All groups share one centre, and each spreads out both ways along 14 directions, with some noise.
(in the rows, 128 means zero)
Some rows, each with its group after it:
[113 126 73 191 91 116 190 84 110 122 82 164 79 108 116 104 154 153 181 122 162 204 162 157 110]
(2)
[158 152 124 145 126 114 129 83 112 171 111 93 121 130 115 167 113 174 107 101 101 170 163 184 148]
(2)
[170 139 86 113 157 189 122 108 154 107 95 125 135 102 123 149 76 115 122 169 72 122 109 146 176]
(2)
[116 163 94 126 114 101 164 101 123 161 81 103 171 126 140 138 125 131 131 173 155 134 183 176 145]
(2)
[115 77 148 125 137 101 165 110 108 138 189 145 118 155 89 191 99 115 142 133 88 114 131 111 142]
(1)
[99 116 123 107 98 155 118 90 80 117 155 194 191 111 118 164 115 120 132 126 147 147 94 145 130]
(0)
[147 151 154 142 109 123 135 123 142 139 131 169 166 116 160 117 137 135 108 81 85 86 83 144 130]
(3)
[171 87 131 111 137 119 128 134 105 138 156 158 91 143 114 184 95 124 203 179 128 121 108 133 131]
(0)
[142 154 131 161 141 101 174 116 173 131 169 182 115 114 145 113 187 166 158 121 131 150 124 171 59]
(3)
[105 124 100 119 89 114 147 101 117 159 94 146 102 118 133 78 147 105 89 149 195 134 127 105 159]
(3)
[160 128 129 145 130 88 130 110 127 158 122 173 132 147 140 134 122 173 161 98 112 130 64 136 114]
(2)
[167 188 128 169 92 112 136 99 154 166 87 83 152 106 182 115 160 154 127 149 130 138 142 180 120]
(2)
[83 135 147 161 82 191 102 142 124 96 99 158 155 108 115 102 173 137 126 147 141 177 151 148 60]
(1)
[107 108 127 196 79 123 134 102 99 112 150 124 134 135 101 128 149 112 154 80 140 177 128 117 114]
(2)
[136 164 127 124 116 148 138 81 115 190 76 135 172 116 131 140 109 185 73 153 125 143 143 175 150]
(2)
[109 118 150 163 119 95 115 136 152 134 127 182 107 150 135 74 154 133 137 118 71 118 89 89 75]
(2)
[134 128 125 188 79 139 107 129 151 112 115 78 181 138 94 143 141 67 109 70 96 132 135 145 161]
(0)
[132 111 146 116 129 133 95 140 145 149 124 89 77 176 95 105 121 158 60 79 149 144 73 72 154]
(0)
[76 156 94 150 124 68 145 78 115 123 120 132 142 117 148 116 153 135 152 127 97 173 179 160 86]
(1)
[123 148 135 96 100 113 192 118 129 118 152 104 148 130 156 182 127 109 141 147 127 91 160 175 158]
(3)
[132 181 157 151 99 106 124 80 139 183 139 109 154 140 162 93 135 116 63 134 74 97 127 124 144]
(3)
[93 98 114 172 121 128 130 142 143 94 114 121 142 151 100 107 116 76 149 124 79 113 124 74 130]
(0)
[117 167 108 112 177 129 100 108 154 135 153 105 197 139 114 145 113 105 99 154 97 131 150 156 124]
(0)
[56 147 94 154 93 80 141 94 107 123 83 105 155 150 135 88 134 123 124 101 120 152 149 108 125]
(0)
[129 125 120 169 129 90 132 65 130 143 148 129 129 85 162 103 140 103 96 112 71 125 106 89 139]
(1)
[97 87 72 138 153 93 170 108 138 92 129 175 188 85 114 151 123 72 153 94 105 110 122 133 151]
(1)
[155 105 108 186 153 160 116 123 175 115 105 148 115 87 118 92 148 154 124 117 125 167 75 101 103]
(0)
[130 99 154 147 106 140 53 132 119 143 119 111 152 125 129 114 127 95 104 151 116 122 83 68 125]
(2)
[85 127 151 58 111 148 172 110 109 120 185 164 92 138 124 154 128 137 97 172 150 123 138 132 129]
(1)
[117 118 125 148 120 140 150 113 115 147 127 161 189 138 116 146 117 158 165 178 162 139 107 131 101]
(2)
[116 142 84 64 166 128 130 105 151 144 105 129 138 146 118 132 93 138 84 161 135 126 102 130 168]
(1)
[101 94 136 89 170 115 93 151 135 82 190 120 176 125 114 182 122 75 140 132 97 109 123 121 114]
(2)
[158 86 75 167 143 153 123 141 172 109 62 133 156 96 91 135 116 92 136 119 118 135 105 132 166]
(2)
[132 142 140 138 172 109 100 133 109 134 124 162 125 156 139 105 96 189 169 101 66 128 99 109 80]
(3)
[151 121 102 124 112 137 148 125 163 150 93 113 174 127 130 140 120 114 119 166 178 107 83 130 174]
(1)
[124 146 133 143 52 107 200 86 87 121 107 167 96 107 188 123 134 158 171 109 106 120 120 150 136]
(0)
[113 172 117 102 106 159 159 71 125 101 169 174 177 83 177 135 150 152 117 126 150 146 85 165 112]
(3)
[150 129 111 144 117 140 92 82 135 132 142 167 132 100 121 134 149 134 114 103 124 181 74 148 116]
(3)
[98 137 95 149 106 96 154 122 152 108 68 123 191 94 154 138 161 120 155 139 123 140 162 181 108]
(0)
[108 103 143 117 102 156 134 124 93 151 116 146 128 143 104 143 98 106 125 214 126 113 158 110 142]
(0)
[103 147 143 140 96 141 147 105 98 102 205 123 133 183 120 127 101 83 153 129 88 107 120 95 138]
(0)
[135 143 101 116 123 140 155 86 126 156 101 161 186 99 147 138 118 154 115 152 162 134 102 159 144]
(3)
[120 130 116 162 110 191 104 137 95 88 112 158 156 113 102 103 108 92 137 91 106 132 143 128 140]
(1)
[147 160 111 112 143 172 136 93 128 136 160 148 181 129 118 139 87 104 100 141 114 106 107 144 172]
(0)
[154 156 84 102 148 178 124 112 147 87 127 106 160 112 153 145 108 141 160 163 167 152 73 139 135]
(3)
[101 150 92 174 127 180 187 122 130 111 126 136 192 153 86 122 113 130 171 167 170 149 161 143 113]
(1)
[151 137 115 190 136 107 168 108 156 137 104 123 139 95 143 135 152 166 163 123 113 157 150 166 97]
(3)
[132 94 145 108 112 75 124 95 149 181 137 97 124 152 132 164 125 121 83 165 111 112 76 93 159]
(1)
[91 167 89 175 121 100 157 87 176 81 141 128 153 102 159 97 195 134 150 104 118 188 123 159 62]
(1)
[169 176 90 222 158 145 105 110 197 117 117 82 178 131 123 100 137 131 163 135 83 170 115 145 90]
(3)
[85 109 109 108 103 141 170 130 120 89 109 177 133 115 139 110 112 79 138 157 110 84 119 100 152]
(0)
[139 168 167 76 145 108 67 139 119 149 141 97 99 149 172 121 113 125 111 179 64 94 147 125 112]
(1)
[159 162 141 143 142 121 112 107 146 176 111 110 148 142 150 122 113 167 119 170 92 124 114 135 113]
(2)
[156 140 107 126 175 119 122 112 152 159 88 127 164 102 120 162 99 134 115 163 57 117 166 175 141]
(0)
[112 145 145 141 128 119 139 118 107 153 105 145 120 133 151 95 126 181 133 147 121 128 136 112 96]
(3)
[109 140 114 204 144 141 130 143 181 125 98 80 177 159 89 113 140 123 155 185 104 158 179 131 77]
(1)
[149 159 132 119 137 64 140 113 153 149 140 158 112 117 167 125 155 141 130 96 84 112 128 175 112]
(3)
[100 103 127 182 110 168 155 131 133 141 137 139 169 185 58 105 107 117 123 139 170 133 101 72 138]
(2)
[140 129 101 87 164 185 144 178 149 86 129 160 119 123 114 113 114 112 157 167 183 107 129 136 134]
(1)
[97 178 123 150 82 100 152 71 139 132 142 106 153 128 174 107 170 130 115 135 125 152 125 144 104]
(1)
[100 149 82 175 147 126 155 93 131 122 107 125 193 150 120 97 87 111 155 152 88 121 124 95 134]
(0)
[99 140 154 135 87 122 124 117 139 125 161 88 132 148 123 127 140 56 78 137 69 99 162 113 152]
(3)
[115 145 117 131 129 136 87 107 125 91 130 127 115 103 149 113 141 129 125 112 82 167 119 128 94]
(3)
[132 126 146 125 139 142 137 166 189 84 175 85 118 106 135 159 179 97 140 164 137 130 165 156 93]
(2)

New rows. What belongs after each?
[106 152 91 166 76 134 138 119 130 107 64 114 157 117 118 117 151 99 135 109 133 158 175 177 139]
(1)
[127 173 125 105 115 124 77 105 105 142 141 152 133 172 152 66 103 120 108 105 116 107 54 88 141]
(3)
[63 116 147 64 103 91 125 147 131 114 170 107 77 193 118 129 147 93 117 180 146 121 138 93 110]
(1)
[161 181 98 131 182 129 124 122 119 141 131 117 127 128 165 74 96 124 169 175 135 102 145 111 126]
(1)
[134 126 104 173 115 164 136 115 150 94 140 149 160 92 141 88 143 90 129 104 144 126 74 97 137]
(1)
[148 99 132 122 132 182 133 127 137 134 127 136 141 118 103 165 114 151 128 178 160 146 97 128 132]
(3)
[121 112 99 189 124 100 167 102 152 166 113 126 145 139 82 125 138 102 123 142 131 144 165 136 141]
(3)
[101 127 161 128 170 120 101 144 161 135 177 99 150 169 85 140 125 116 76 111 72 113 147 109 114]
(2)
[156 135 163 135 133 127 135 93 113 157 138 151 122 95 173 132 125 195 106 112 97 125 86 124 112]
(3)
[89 90 87 150 119 86 112 128 119 107 79 135 123 118 127 105 139 97 176 142 130 153 128 95 108]
(0)
[140 153 144 105 79 110 108 110 74 190 68 171 175 146 147 134 93 155 109 109 114 94 100 159 165]
(3)
[97 150 111 120 131 152 141 90 125 94 144 155 111 122 103 142 126 146 98 79 69 176 149 169 120]
(1)
[134 167 113 146 167 138 126 96 178 92 157 162 173 79 158 132 159 150 139 113 69 155 108 178 69]
(3)
[142 146 156 119 118 87 102 121 134 117 152 163 130 117 191 136 148 131 163 120 53 104 83 143 84]
(2)
[115 121 116 98 121 138 64 71 93 151 123 109 103 124 115 132 109 113 75 166 118 176 115 100 151]
(3)
[136 147 110 134 150 89 119 106 146 106 123 135 150 106 154 148 130 130 138 71 46 130 116 164 120]
(0)
[144 130 148 148 67 162 110 110 121 90 126 154 122 74 176 138 158 115 152 143 86 141 100 150 102]
(2)
[157 164 116 111 98 167 158 121 107 86 137 165 123 59 183 111 138 82 131 92 134 88 141 170 170]
(1)
[93 129 71 144 145 122 141 127 133 107 87 141 160 140 86 132 120 125 164 130 133 170 169 159 112]
(1)
[72 155 109 119 128 114 128 103 130 85 156 121 118 141 124 106 132 79 103 103 63 133 161 122 128]
(1)
[78 127 114 159 110 91 204 104 134 125 152 111 101 131 126 96 159 93 122 143 140 130 189 103 126]
(3)
[120 88 129 147 128 98 117 164 146 94 124 100 128 166 107 149 109 78 169 113 59 98 116 96 136]
(0)
[128 123 122 148 140 121 125 86 153 105 207 134 141 133 103 160 135 88 118 97 67 147 105 132 127]
(3)
[104 170 103 59 122 151 134 119 128 120 95 110 166 117 173 111 107 110 97 190 158 95 126 130 162]
(3)
[93 85 77 207 132 78 156 104 149 126 90 136 203 97 108 130 148 90 167 133 120 151 142 120 112]
(1)
[62 148 81 127 115 57 125 101 89 109 128 144 153 164 139 106 138 123 198 123 153 172 134 127 80]
(1)
[113 152 133 119 128 134 124 97 112 133 169 141 157 141 138 139 129 149 144 162 139 153 118 137 91]
(0)
[142 212 100 162 112 189 110 119 109 121 77 113 176 112 159 57 110 113 133 146 137 123 165 150 136]
(1)
[121 176 176 58 87 92 118 123 87 143 158 137 75 155 193 117 136 146 118 131 110 92 128 139 117]
(3)
[99 189 114 166 92 101 169 90 136 133 112 88 137 138 173 85 159 149 141 142 135 153 158 141 100]
(0)
[132 93 97 153 134 95 118 150 145 99 89 151 108 79 132 122 170 103 175 116 132 155 155 150 96]
(1)
[106 106 120 122 90 99 139 124 134 170 99 91 124 168 114 125 132 110 118 206 185 127 128 95 148]
(1)
[154 130 98 187 88 143 141 107 169 113 93 124 158 79 143 109 165 106 119 98 141 146 93 142 147]
(1)
[131 157 114 114 80 150 102 143 153 93 95 123 129 108 161 99 164 103 118 111 161 136 97 152 133]
(1)
[96 145 113 102 65 77 126 115 114 96 112 116 168 125 162 148 149 95 120 43 121 120 106 165 157]
(0)
[179 161 69 94 173 125 155 103 177 136 109 139 153 107 160 132 115 163 137 140 168 127 62 163 155]
(1)
[143 151 145 66 122 136 106 118 123 149 126 120 136 165 122 183 89 152 93 130 83 115 112 167 160]
(1)
[111 98 134 137 113 177 116 145 132 80 112 144 107 91 121 138 156 142 144 150 138 175 134 133 83]
(3)
[161 190 107 165 122 142 112 113 136 107 120 107 170 98 181 80 123 84 137 104 90 98 119 136 149]
(1)
[103 143 116 78 196 93 84 112 134 129 156 146 125 127 162 91 113 123 112 168 87 112 100 78 98]
(1)
[123 167 131 96 123 143 154 84 104 154 139 149 65 117 141 99 119 136 72 151 107 128 174 140 152]
(0)
[140 118 103 133 167 152 118 119 161 152 105 134 147 101 72 153 141 152 68 107 148 179 154 179 136]
(0)
[94 210 62 129 122 119 133 97 119 129 105 95 198 187 150 62 99 114 160 163 179 135 114 114 134]
(1)
[110 152 99 174 154 146 116 137 128 95 124 137 154 134 117 85 131 126 187 139 122 161 157 127 71]
(1)
[68 142 132 194 109 133 143 86 111 142 139 86 150 179 82 104 113 108 112 160 79 155 189 90 117]
(1)
[138 108 106 132 141 106 106 140 168 135 37 126 113 77 154 106 144 134 110 149 95 127 124 127 125]
(0)
[103 98 152 110 113 122 95 125 96 125 176 116 120 133 108 154 141 112 109 114 153 151 128 107 119]
(2)
[130 111 109 139 88 182 102 83 81 93 136 149 124 100 127 134 104 100 136 122 116 162 81 102 154]
(2)
[136 119 94 169 151 107 141 171 217 110 78 69 136 145 126 97 159 137 157 143 171 139 97 103 105]
(0)
[122 143 111 117 97 109 142 99 99 118 150 113 82 149 139 123 122 112 150 125 141 146 132 125 146]
(2)
[138 137 135 137 130 132 163 126 151 160 102 99 121 161 109 135 115 175 99 122 130 130 136 139 147]
(0)
[134 131 126 138 131 144 192 119 120 109 156 163 118 112 112 175 133 160 176 131 126 153 179 195 104]
(1)
[183 159 132 139 108 113 112 117 126 153 151 140 133 174 143 112 105 133 146 83 124 104 42 118 153]
(3)
[123 94 122 233 89 67 127 108 150 126 100 128 197 72 152 135 189 96 174 108 96 146 125 135 84]
(1)
